The rows of a group lie close to one hidden flat surface of 12 dimensions, which may be shifted away from zero. Surfaces can cross.
(in the rows, 128 means zero)
Known rows, each followed by its group:
[ 86 128 110 166 116 127 107 128 129 135 136  97 150 142 138 163  93 130] -> gimu
[209 164 101 217 126 122  86 103  98 123  67 110 152 130 155 134  98  98] -> gimu
[ 87 134 148 145  94 159 121 132 124 193 154 132 121  96 109 121 121 133] -> gimu
[ 76  94 143 125 129 159  88 173 136 163 161 103 138 120 123 143 139 144] -> gimu
[ 93 196 151 194 172 165  96 181 109 121 154  75 158  57 203  69 118 103] -> Sibit
[115 127 166 147 143  68 155 115 184  84 151 117 142 128 182 126 131  97] -> vevi
[124 160 133 110 152 133 107 142  95 126 132 106 167 125 130  99 154 104] -> zis
[134 199 133 149 168 144 111 108 131 150  96 125 151 106 153  81 133 122] -> Sibit
[182 165 136  89  85 140 161  91 128 153 106 146 125  79 126 140 174  97] -> zis
[107 106 108 123  82 141  95 114 105 158 173 170 115 124 133 138 187 107] -> Sibit
[126  70  47 114 143 109 161  81 122 167 155 130 177 158 111 163 107 149] -> Sibit
[110 123 133 175 129  87 104 129 115 122 157 156 104  84 146 139  79 123] -> vevi
[148  54 150 158 111 136 104 157 150 148 138 106 129 168 130 133 149 135] -> Sibit
[130 199 141 144 146 162 120 128 131  93 138 111 103 112 167  70 150  96] -> Sibit
[107 199 166 159 118 114  96  84 123 155 104 125 149 136 144 112 139  85] -> vevi
[ 92 140 118  94 120 113 162 121  95 126 124 114 158 118 136 157 126 118] -> vam
[ 73 116 154 148  94 128 173 128 103 150  93 144 111 166 133 120 108 157] -> zis
[115 144 146 111  92 164 112 141  77 130 151  98  99 136  97 132 138  94] -> zis
[191 176 137 127 155 105 125  65 135 178  70 205 103  90  93  90 104 153] -> vevi
[140 114 157 151  86  66 154 151 226  78 131 160 166  99 131 118 137 139] -> vevi
[102  80 142 110 144  51 110 158  80 135 189 174 141  57 136 161 112 111] -> zis
[ 66 116 185 122  86  95  69 189 126 151 141 148 150  85  85 161 115 137] -> vam
[136 128 105  99 104 131 192 108 116 139 108 161 134 133 108 115 138 146] -> vam
[113 121 134 135 125 160 121 165 123 106 126 112 110 168 115  98 133 147] -> Sibit
[140  86 173  86 176  98 103 162 131 148 177 119 130  75 112 136 126 117] -> zis
[137  92 171 105 126 107 102 155 137 148 127 129 125  98 111 165 127 132] -> gimu
[181 122 103 102  97 141 201 108 111 140 147 151  96 111  65 109 103 140] -> zis
[143 147 105 136 168 144 120 124 136  83 144 164 101 128 202  64 193 115] -> vam
[129 106 129 130 122 141 134 138 121 124 142 126 111 132 132 136 134 131] -> vam
[169 140  97 111 137 152 151 129 116 116 123 102 140  94 139 141 129 121] -> gimu
[175  68 153 208 160  90  12 199  81 148 103  90 148 112 109 176  50 132] -> Sibit
[112 148 149 139 166  99  97 123 113 117 118 118 132 132 158 131 117 105] -> vam
[147 123 108 165 108 117 106 110  99 165 127 131 157 103 144 151 123 105] -> gimu
[124 152  91 175  83 159  99 115 152 102 158 114 106 129 126 142 120 112] -> vevi
[142 135  86 160 158 103 133 109 168 102 121 155 127 112 141 130  88 156] -> zis
[118 113 164 174  99 114 101 191 125 101 130 113 137 115 128 127 112 125] -> zis
[130 108 114 163 110  83  96  89 125  90 167 125  74 136 129 202  72  96] -> Sibit
[154 153 118 116 172 148 117 118 119 132  77  65 154 146 134 156 111 125] -> vam
[139 125 154 101 140 102  73 107 147 169 107 167 155 113 148 139 189 109] -> gimu
[184 175 175 165 101  80 188  77 160  90 137  94 121 150  99  95  82  71] -> vevi
[110 108 108 107 175  91  87 182  28 129 156 133 192 112 103 115 112 117] -> zis
[101 166 146 165  88  97  95 132 148 127 131 175 168  86 147 110 153 112] -> vam
[125 129  75 120 164 133  84 132 102 130 123 157 149 128 126 121 133 150] -> zis
[103  54 136 146 116 115 157 143 161 153 172 122 108 135  85 144  63 177] -> Sibit
[126 151 130 112 108 109 110 145 155 146 132 192 165  82  76  84 141 154] -> vam
[149 153 106 115  89 137 167 106 157 172 167 129 172  46  94 128 129 118] -> zis
[122 150  97 134 119 142 100 104 114 130 130 154 134 132 161 128 177 106] -> vevi
[128 153 119 133 132 123 135 102 125 114 106 133 124 145 140 123 130 121] -> Sibit
[117 129  87  99 172 140 128 101 187  76 166  75 111 163 131 163 111 129] -> Sibit
[152 122 120 124 127 144 110 107 137 138 121 112  95  96 155 186 127 118] -> vevi
[205 108 200 154 181 139  73 161 123 177 104 104 107  88 149 104 133 116] -> gimu
[128 166 107 156  99 121 122 111 113 115 183 110 117  75 114 155  87  89] -> vam
[115  75 166 105 202 107 155  91 126 206 101 152 111 137 191 127 141 151] -> vevi
[146  92 144 119 143 119 147 122 142 159 125 118 137 131 136 133 136 132] -> vam
[136  72 146 112 124 123 171 173  85 116 141 135 120 147 120 104 136 135] -> vevi
[129 130 119 128 123 112 166 127 135  99 120 136 133 139 125 115 114 137] -> vam
[ 71 162 123 116 119 186 154 158 169 122 131 132 145 152 108  52 159 173] -> vam
[ 95 150 159 133 113 165 103 128 146 157 127 163  95 131 137  82 169 138] -> vam
[179 143 145 131 135 137  93 114 177 142 107 119 110 117  91 135 114 132] -> gimu
[120 119 134 131 140 145 122 153 142 122 111  97 133 115 157 155 125 139] -> gimu
[137 110 123 108 125 116 139  89 143 137 161 144  98 132 112 139 131 121] -> Sibit
[126 154  98 167 152 117 119  71 135 137 187 103 161 156 159  93 143  78] -> gimu
[152 156 137 176  91 124 173 118 166 107  29  96 141 147 123 159  66 156] -> zis
[166 124 147 144 180  77 100  84 109 123 152 156  68 125 138 118  93 100] -> zis
[148  78 131 139 145 103  95 145  81 156 153 132 151 116 142 140 134 108] -> gimu
[124 163 109  86 127 129 159 116 127  60  86 112 136 155 179 155 173 105] -> Sibit
[ 66 121 132 123 112 133 105 179 184  93 125 107 150 133 126 156 121 165] -> vevi
[111 161 138  99 153 123 120 124 107 160  92 153  92  51  98 177  59 163] -> vevi
[131 143 125 104 106 123 148 139 127  78 140 127 124  98 144 150 145 103] -> vevi
[114 110 136 161  70 121 102 135 174 123 113 155 154 136 185 147 194 120] -> gimu

New rows, each followed by its group:
[167 160  83  97 116 121 140 110  85  78 109 138 116 110 109 163 116 108] -> zis
[156 142  39 158 170 198  76 128  72 181 114  95 196  92 197 136 169 117] -> gimu
[ 28 131 182 171 127 122 132 124 153 146 162  75 134 159 172 135 104 114] -> vevi
[ 94 146  98 143 127 172 123 107 149 180 134 116 142 103 151 140 126 145] -> gimu
[107  97 129 140 137 127 176 139 123 147 129 107 163 155 144 103 127 140] -> Sibit
[109 111 111 132  96 152 145 137 171 125 121 130 120 113 138 159 127 161] -> gimu
[190  97 106 129  97 167 126 146 189 126 137 112 124  85 131 158 156 135] -> gimu
[120 148 142 140 112  65  93 133  71 130 115 168 171  98 135 142 128  99] -> vevi
[104 144 181 174 121  99 166 173 136  67  85 106  91 122 132 135  37 158] -> Sibit
[152  97 104 110 125 183  72 183 165 139 143 120 150  74 146 154 193 141] -> Sibit
[ 96 128 159 115  88 108 157 154 190 106 122 102 162 124 122 157 124 139] -> vevi
[ 83 149 155 134 142 156  88 156 102 149 200 133  99  91 121  81 131 114] -> Sibit
[196  75 118  77 156  91 134  93 111 187 113 152 162 121 102 157 143 126] -> Sibit
[153 100 196 153 136 100 122 112 128 179 155 129 116 123 140 104 136  97] -> Sibit
[ 65  95 126 110 117 111 109 115 148 165 176 152 150 134 139 147 160 132] -> gimu
[ 65 113 160 127 141 102 144 116 171 150 133 113 145 123 183 168 132 133] -> vevi
[127 109 144 117 163  92 123 106 163 184 128 146 150  82 139 152 109 143] -> zis
[133  56 146 141 127  88 134 150 113 121 100 105 133 184 110 171  83 147] -> Sibit
[ 88 132 129  88 173 100  86 140  55 125 158 151 127 101 158 140 147 102] -> vam
[143 123 137 138 106 160  67 130 193  97 153 118  70 140 135 154 161 116] -> Sibit
[ 70 107 116  88 146 129  70  75  91 171 128 166  54 142 151 214 137 131] -> zis
[161 181 129 104  74 143 134  96 129 154 169 126 119  94  22 114 106  98] -> gimu
[117 145  91 248 129 118  81 110  96 126 163 115 167 149 177  94 110  89] -> vam
[ 68  71  91  96 142 100 172 114 104 142 162 175 126 142 130 142 117 165] -> gimu
[ 57 152 159 147 153 133 118 132 117 110 179  78 106 163 132 108  93 108] -> zis
[127  99 131  78 153  77 115 128 170  68  90 187 121 198 124 131 167 158] -> gimu
[ 97  94 156 112 164  63 186 135 102 110 154 180 133 119 164  86 126 130] -> vevi
[119 132 140 144 133 124 124 111 126 159 126 124 119 138 116 126  95 134] -> zis
[131 114  80 147 130 181 178  93  82 161 194  80  85 156  90 119  69 125] -> vam
[127  64  77 100 185 157 128 125 133 161 229 128 112 145  84  90 123 158] -> gimu
[131 103 200 137 130 120 106 120 144 167 174 137  78 138 107  93 135 112] -> Sibit
[161 157 180  97  86  77 170 125 133 128  72 115 188 129  76 128 125 108] -> vevi
[134  91  66 134  89 115  89 129 108 108 137 116 162 113 149 234 135 105] -> vevi
[156 141 155 137 159 149  71 149 163 109 160  78 122 166  83  89 124 110] -> gimu
[157 150 103 130 126 134 156  97 107 147 141 123 156  93 159 122 149  96] -> gimu
[102 137 127  98 166 139  89 133 147 131 132 117 124 133 111 143 127 146] -> Sibit
[122 103 177 108 114 108 156 155 194  84 156 156  87  70 181 144 163 128] -> zis
[134 135 162  97 110 142 158 137 132 145 190  87 134  70 114 127 142  88] -> gimu
[115 153 175 119 107 124 173 147 129 111 103 134  97 130 114 102 112 137] -> gimu
[ 86 131 113 179 124  94 149  82 149 178 117 198 159 106 173 105 120 158] -> zis
[ 80 137 103 158 104 121 115 156 128 102 143 162 152 154  85  90 106 157] -> vevi
[128 153  82 150  68 136 156 120 121 118 139 159 142  93 113 127 121 132] -> zis
[104 106 172 133 160  51 144 135  74 160 117 197 135  93 131 101  86 145] -> vevi
[163 130  53 144 146 149 151 128 111 120  91 104 203 137 169 125 152 130] -> Sibit
[105 116 138  99 118 101  95  93 184 136 191 166 114 179  56  99 144 130] -> gimu
[124 103 130 117 124 137 134 155  99 115 181 123 108 119 131 113 142 110] -> Sibit
[139 129 123 159  23 148 160 153 147  89 124 150 129 121 142 121 174 119] -> gimu
[112 192 152 160 120 130  95 104 184  77 101 140 128 217 129  49 166 116] -> gimu
[108 162 140 151 153 145 148 128 131 120 138  88 155 136 192  83 160 102] -> Sibit
[139 135 132 226 132 102  64 185 141  75 106  98 162 137 129 116  68 132] -> zis
[ 94 144 130 105  49 167 154 139 112 151 125 142 135 106 126 138 174 124] -> zis
[222  62 160 150 147  93 105 173 148  71  88  99 136 178 137 134 143 118] -> vevi
[ 52 149 169  68 118 137 221 130 144 118 143 107 139 141 129  95 146 133] -> vevi
[141 111 115 156  88  91  87  83 105 137 123 173 101 143 121 179 116 104] -> Sibit
[101 160 160 127 118 108 135 145  98 120 128 134 126 110 103 112  99 119] -> vevi
[131 105 160  20 199 118 105 136 160 128 144 112  87 134  64 158 115 152] -> Sibit
[ 95 176 122 137 145 120 162  69 159 110 140 139  97 132 175 115 126 115] -> zis
[191 159 153  50 110 129 158 171 102  86  67 135 131  95  80 127 150 124] -> vevi
[113 145 113 128 126 143 136  91 166 103 206 124  75 115 132 125 126 108] -> Sibit
[ 92 141 114 131 154 171 103 114 129 159 130 143  88 121 159 125 140 151] -> vevi
